There are 3 nested groupings, the coarsest first. Each group lies inside one group of the grouping before and may be the whole of it. The rows also spread widely along 14 directions, which tell nothing about the answers.
In the rows, zero is written as 128.
Some rows, each with its group in each grouping after it:
[121 159 101 138  98 121 109 105 122  83 102  74 108 142 131 172 112  64
 100 105 123 132 131 118 115 132 141 108 109  90 136 164 187 116 116 143
  77 129] -> gov z493 z724
[127 176 137  84 178 181 145 127 104  74 127 118 135 164 117  36 138 166
 116 112 121  87 104 164 146 120  80 123 105 124  91 175 201 145 106 143
 126 120] -> vodit z851 z130
[110  75 104 142 105 116 118 114 145 169 156 127 114 117 105 153 104  93
 172 125 113 117 125 103 166 132 125 100 173 151 183 118  76 106 113 113
 133 161] -> vodit z128 z374
[106 157 176 128 133 175 190  79 144 124 135 176 111 145 147 148 183 180
 118 122 119  92 104 148 120 159  90 139 146  84 123 159 178 155 164 103
 116  99] -> vodit z846 z420
[108 121 163 133 109 130 127 126 164 170 122 152 159 131  86 154 101 138
 141 155 157 129 106 126 103 149 102 159 132 134 187 106 129 147 147 103
 182 104] -> gov z410 z381
[ 90  98 150 157 154 147 148 108 125 184 151 139 176 126  93 109 129 166
 151 139 116 128  97 174 144 132 108 143 138 180 156 113 115 152 136 108
 163 153] -> vodit z128 z432
[160 112  95 141  95 133 123  95 114 159 115 130 177 101 149 118 139 111
 114 117 116 148 152 152 136 145 157 130 100 185 119  93 102 124 131 105
 154 188] -> vodit z851 z979
[161  86 111 152  39 110 103  94 125 123 135 148 127 127 157 144 130 133
 115 142 141 137 167 154 101 176 141 140  75 168 134  89 110 152 114  46
 123 187] -> vodit z846 z920
[160 118 118 143 107 122 112  88  89  86 137 143 130 160 149  91 122 168
 128 127 118  74 147 174 165 151 111 153  81 162 108 146 168 124  77  99
 130 167] -> gov z133 z583
[145 143  87  79  67 129 105 109 153  90 142 131 160 112 129 131 101 108
 125  95 113  81 159 105 113 129 147 113 142 122 138 130  91 104  99 133
 134 149] -> gov z493 z724
[112 140 121 149 126 179 190 162 137 127 158 115 185 103 158 139 135 120
 150 105 110 140 103 149 102 148 139 120 151 106  95 116 113 127 188 134
  99 112] -> vodit z851 z130
[147 118 156 131 100 103 151  97 159 138 170 163 123 142  96 148  68 176
 145 130 140 102 126 132 133 135  94 147 125 189 161 131 148 147 103 104
 174 165] -> gov z133 z583
[121 141  93 128 103 148 126 163 105  63 145  82 150 111 185 116 127 107
 126 101 105 125 150 144  88 125 170 121 119  90  75 142 113 117 143 140
  51 107] -> gov z493 z724
[167 113 135 110 117 121 125 146 181 117 113 119 116 152  97 109  53  81
 169 107 157 108 144 111  92 140 137 115 147 175 126 148 136 159 142 114
 128 130] -> vodit z128 z374
[ 92 123  88 134 132 167 132 139 104 121 146  69 159  96 152 124 147  86
 128  88  89 147 110 140 134 119 164  80 149 123 114 129 105 115 139 147
  70 148] -> vodit z851 z979
[118 161 117 158 151 164 171  88  84 173 114 121 184 119 147 110 190 116
  97 133 114 163 109 177 157 162  89 128  77 126 113 106 186 115 161 127
 153 157] -> vodit z851 z979
[110 105 105 121 103 118  96 141  99  77 170  96  90 129 152 121 111 135
 147 124 106  99 143 122 143 106 139 122 132 111 128 151 107 105  85 129
  73 127] -> gov z133 z583
[133 160 147 120 149 138 171 126 138 107 132 127  73 149 140 136 115 120
 144 123 121 116 124 106 129 110 106 135 148  93 109 181 168 121 144 148
 102  90] -> vodit z846 z420
[ 92 148 180 161 173 161 150 158 102 140  98 115 109 145 118 122 128 168
 110 151 152 166  80 136 106 118  95 160 113 115 126 158 192 171 160 122
 120  62] -> gov z410 z381
[173 129 152  99 102 109 131 137 148  77 142 126  71 159 143  85  84 128
 134 135 163 126 172 134  74 138 113 134  76 156  94 149 166 168 128  88
 100 141] -> vodit z846 z420
[135 107  64 119  65 173 130 152 106  71 169 135 137 110 176 104 125 142
 141  96  99  84 138 109 130 157 133  93 150 112  99 126  76 116 104  94
  78 145] -> vodit z128 z432
[152 115 120 138 102 151 113 111 113 172  56 159 119 102 158 146 155 123
 101 126 141 144 148  92 123 135 157 150 145 134 128 126  94 130 153 100
 146 113] -> gov z410 z381
[141 143 137 147  88 103 158  80 146 146 147 130 121 119 155 179 149 101
 112 142 129 155 149 153 121 151 108 137  77 112 135 108 166 119 163 109
 129 160] -> vodit z851 z130
[147  93 113 168  73 133 134 141 109 108 150 128 118 111 184 142 122 154
 128 129 120 144 141 145 112 144 151 141 104 150  99 115 105 147 130  79
  94 142] -> vodit z851 z979
[128  74 122 145 121 136 146 120 129 123 185 154 143 114 156 120 113 157
 187  96  93  66 147 161 154 136 159 130 183 162 108 147  60 114 124 109
  94 153] -> gov z493 z724
[120  99  99 180 112 135 118 140 102  80 134  95 111 149 133 150  93 118
 159 110  97 108 102 134 144 121 161 129 154 138 125 165 122 122  92 122
  69 126] -> vodit z846 z920

New rows, each followed by its group in each grouping:
[184 180 110 142  90 127 155 109 128 106  88 119 113 131 172 165 129  97
  92 125 134 155 147 112 110 140 129 145  83 102  93 143 189 120 150 127
 125 117] -> vodit z851 z979
[136 147 131  69 101 113  90  44 148 131 132 161 171 140 106 100 154 112
 121 137 129  57 166 156 153 157  94 139  87 122 171 114 141  95  99 115
 188 170] -> gov z410 z381
[167 146  82 162  88 151 150 176  86 100 115 109 144 103 200 129 120 137
 109 126 114 173 135 116 106 119 159 157 102 118  66 121 111 121 145 123
 106 105] -> vodit z851 z979
[139 123 137 141  76 139 160  99 121  92 170 156  89 125 182 137 146 194
 104 119 117 117 145 145 114 148 105 127  98 132  98 142 149 164 127  71
  90 156] -> vodit z128 z432
[201  97 115 158  77 129 128 130 117  88 121 160 135 160 153 103  80 149
 151 122 152  81 154 152 120 192 130 152 101 183  92 127 149 146 111  67
 129 150] -> gov z133 z583
[151 146 165  50 133 114 106  50 169  93 145 151 113 163 114  63 144 146
 128 110 123  44 181 175 128 122 111 124  99 153 120 166 160 149 107 119
 137 169] -> vodit z128 z374
[104  76 154  85 136 146 104 157 164 171 132 141 124 112  93  92 101 112
 177 132 163 115 138 106 103 135 131 116 177 152 167 114  64 146 155 101
 136 113] -> gov z410 z381
[192 137  94 100  76 123  95 140 126 126  68 123 104 110 150 113 105 113
  87 135 152 175 171  82  91  97 163 155  94 158 107 116 100 138 122 114
 156 131] -> vodit z851 z130
[ 84  88 124 149  97  87 111 132 112 116 194  86  63 117 142 159 105 110
 140 143 123 153 144 130 136 119 113 108 106 114 161 132 126 116 109 109
  66 151] -> gov z493 z724
[ 83  64  84 166  97 136 139 163  76 160 219 116 126  78 167 129 136 151
 157 150  93 161 115 125 178 128 103 109 129 131 153  80  50  91 112  96
 106 163] -> vodit z851 z979
[114 104 104 155 138 146 117 112  89 169 110 111 152 126  89 100 105 124
 108 119 135 160 102 141 157 141 108 108 112 201 159 119 150 143  98 108
 154 185] -> gov z493 z724
[119 105  79 170  89 137 116 184  94 108 152  69 165 112 141 125  84 101
 135 134 124 176 109 138 109 139 141 118  93 147 127  94 115 128 117 111
 104 142] -> vodit z851 z979
[113 121 170  96  95 132 119  62 164 161 117 144  99  99 156 156 197 127
  90 122 133 142 165 144  90 132 153 121 113 119 142 120 121 164 174  92
 111 147] -> vodit z851 z979
[161 107  85 121  74 161 104 117 125 123  98 150 155 115 121 110 102 162
 102  92 117 113 124 101 124 127 157 114 150 200 131 126  84 160  88  95
 155 168] -> vodit z128 z374
[ 86 130 127 144 126 122 142 161 124  89 210  68 186 112 137 142  92 133
 167 110  85 122 116 175 102  97 159 131 131 126 117 128 102 112 133 166
  81 125] -> gov z133 z583
[107 132 137 107  88 127  90  66 146 172  72 140 108 118 127 176 187  66
  93 145 157 132 149 106 119 164 115 121 112  75 187 111 148 116 158  99
 140 121] -> gov z410 z381
[148 135 133  70 150 115 113  83 151 139 146 126 158 130 104  65 118 112
 152 116 111  85 165 160 151  99 134 131 121 176 129 136 113 109 108 152
 168 172] -> vodit z851 z979
[120 145 159 120 125 195 189 113 143 113 155 162 157 124 152 113 159 191
 119  95 120 100 103 162 104 167 109 117 141 131  97 141 157 176 163  96
 112 127] -> vodit z851 z979
[106 146 178 151 182 124 168  61 135 139 151 120 142 153 109 122 143 150
 135 113  97 106 110 202 155 114 106 136 113 159 124 168 193 148 140 145
 126 160] -> vodit z128 z374
[163 106 149 161 147 118 171 110 112 127 168 165 121 146 157  92 105 173
 168 129 120  91 155 183 160 147 107 162 116 175  86 153 146 128 133 101
 126 154] -> gov z493 z724
[119 170 139 123 112 131 125 148 158 103  89  96 110 158  90 154  80 105
 119 143 154 140 103  93  77 120 111 150 122  91 153 153 183 151 137 136
 134  63] -> vodit z128 z432
[127 150 148 128 161 108 144 114  92 125 159  93 124 117 189  81 175 131
 123 153 105 159 174 198 130  89 126 162  51 118  70 129 146 113 160 145
 101 134] -> vodit z851 z979
[161  97 101 117  65 150 127 129 136 109 127 169  96 116 149 137  99 170
 129 108 120 104 137  77 118 121 156 131 172 157 127 143  65 146  95  88
 125 137] -> vodit z846 z420
[194 127  50 166  15 115 103 121 120 102  93 126 153 107 160 199  80 111
 102 116 108 139 139  84 123 130 191 156 116 150 128 113  87 106  85 113
 148 148] -> vodit z851 z979
[117 128 131 163 133 173 127 142 115  94  67 111 111 142 140 164 122 141
 127  91 117 104  92 112 111 115 187 143 191 109 109 187 141 152 134 139
  75  62] -> gov z133 z583
[114 155 116 153 132 126 140  91 142 134 125 101 169 149  90 157 107  84
 138 117 108 111  96 144 150 136 110 121 128 126 161 141 176 113 121 154
 145 141] -> vodit z128 z374
[123 122 135 101 118 171 138 148 101 112 133 161  77 115 174  81 158 192
 103 126 141 125 148 113 112 131 101 130 130 108  95 145 118 156 139  86
  98 103] -> gov z493 z724
[135 127 145  81 118 125 150 135 157 108 205 131 143 132 140  59 117 126
 162 131 140 105 170 170  95 158  78 106  86 138 106 107 129 140 157  98
 119 159] -> vodit z128 z374
[145 139  84 131  98 159 129 104 109 164 105 160 198 106 145 116 165 132
 121 141 112 117 127 130 152 152 123 159 122 114 137  87  95  92 128 117
 195 129] -> vodit z851 z979
[145  84 135 124 124  83 109 159 120 120 159 125  53 136 137  97  69 138
 175 158 141 122 172 115 139  97 118 156 125 149 128 151  97 116 107 111
 113 118] -> gov z493 z724
[142 154 108 100  88 114 126  87 129 147 136 121 132 107 116 135 120 135
  75 131 121 169 136 113 134  96 107 125  77 164 155 110 140 128  95 130
 181 189] -> vodit z851 z130
[126 168 125 119 115 115  97  87 114 118  80 104 137 131 144 151 161 109
  97 138 117 124 148 137 120 103 153 169 100  86 133 139 150 102 128 158
 134  99] -> gov z133 z583
[129 171 126 118 166 127 161 106 125 135 138 100 135 127 144 120 144  84
 142 120 101 126 136 145 155 105 117 131 124 100 106 152 158  84 152 175
 120 122] -> vodit z851 z979
[149 130 108 150 154 125 163 135  81 160 157 142 165 114 168  95 139 140
 172 151 101 115 149 152 181 119 107 176 123 122  96 112  97  59 143 152
 160 122] -> gov z133 z583
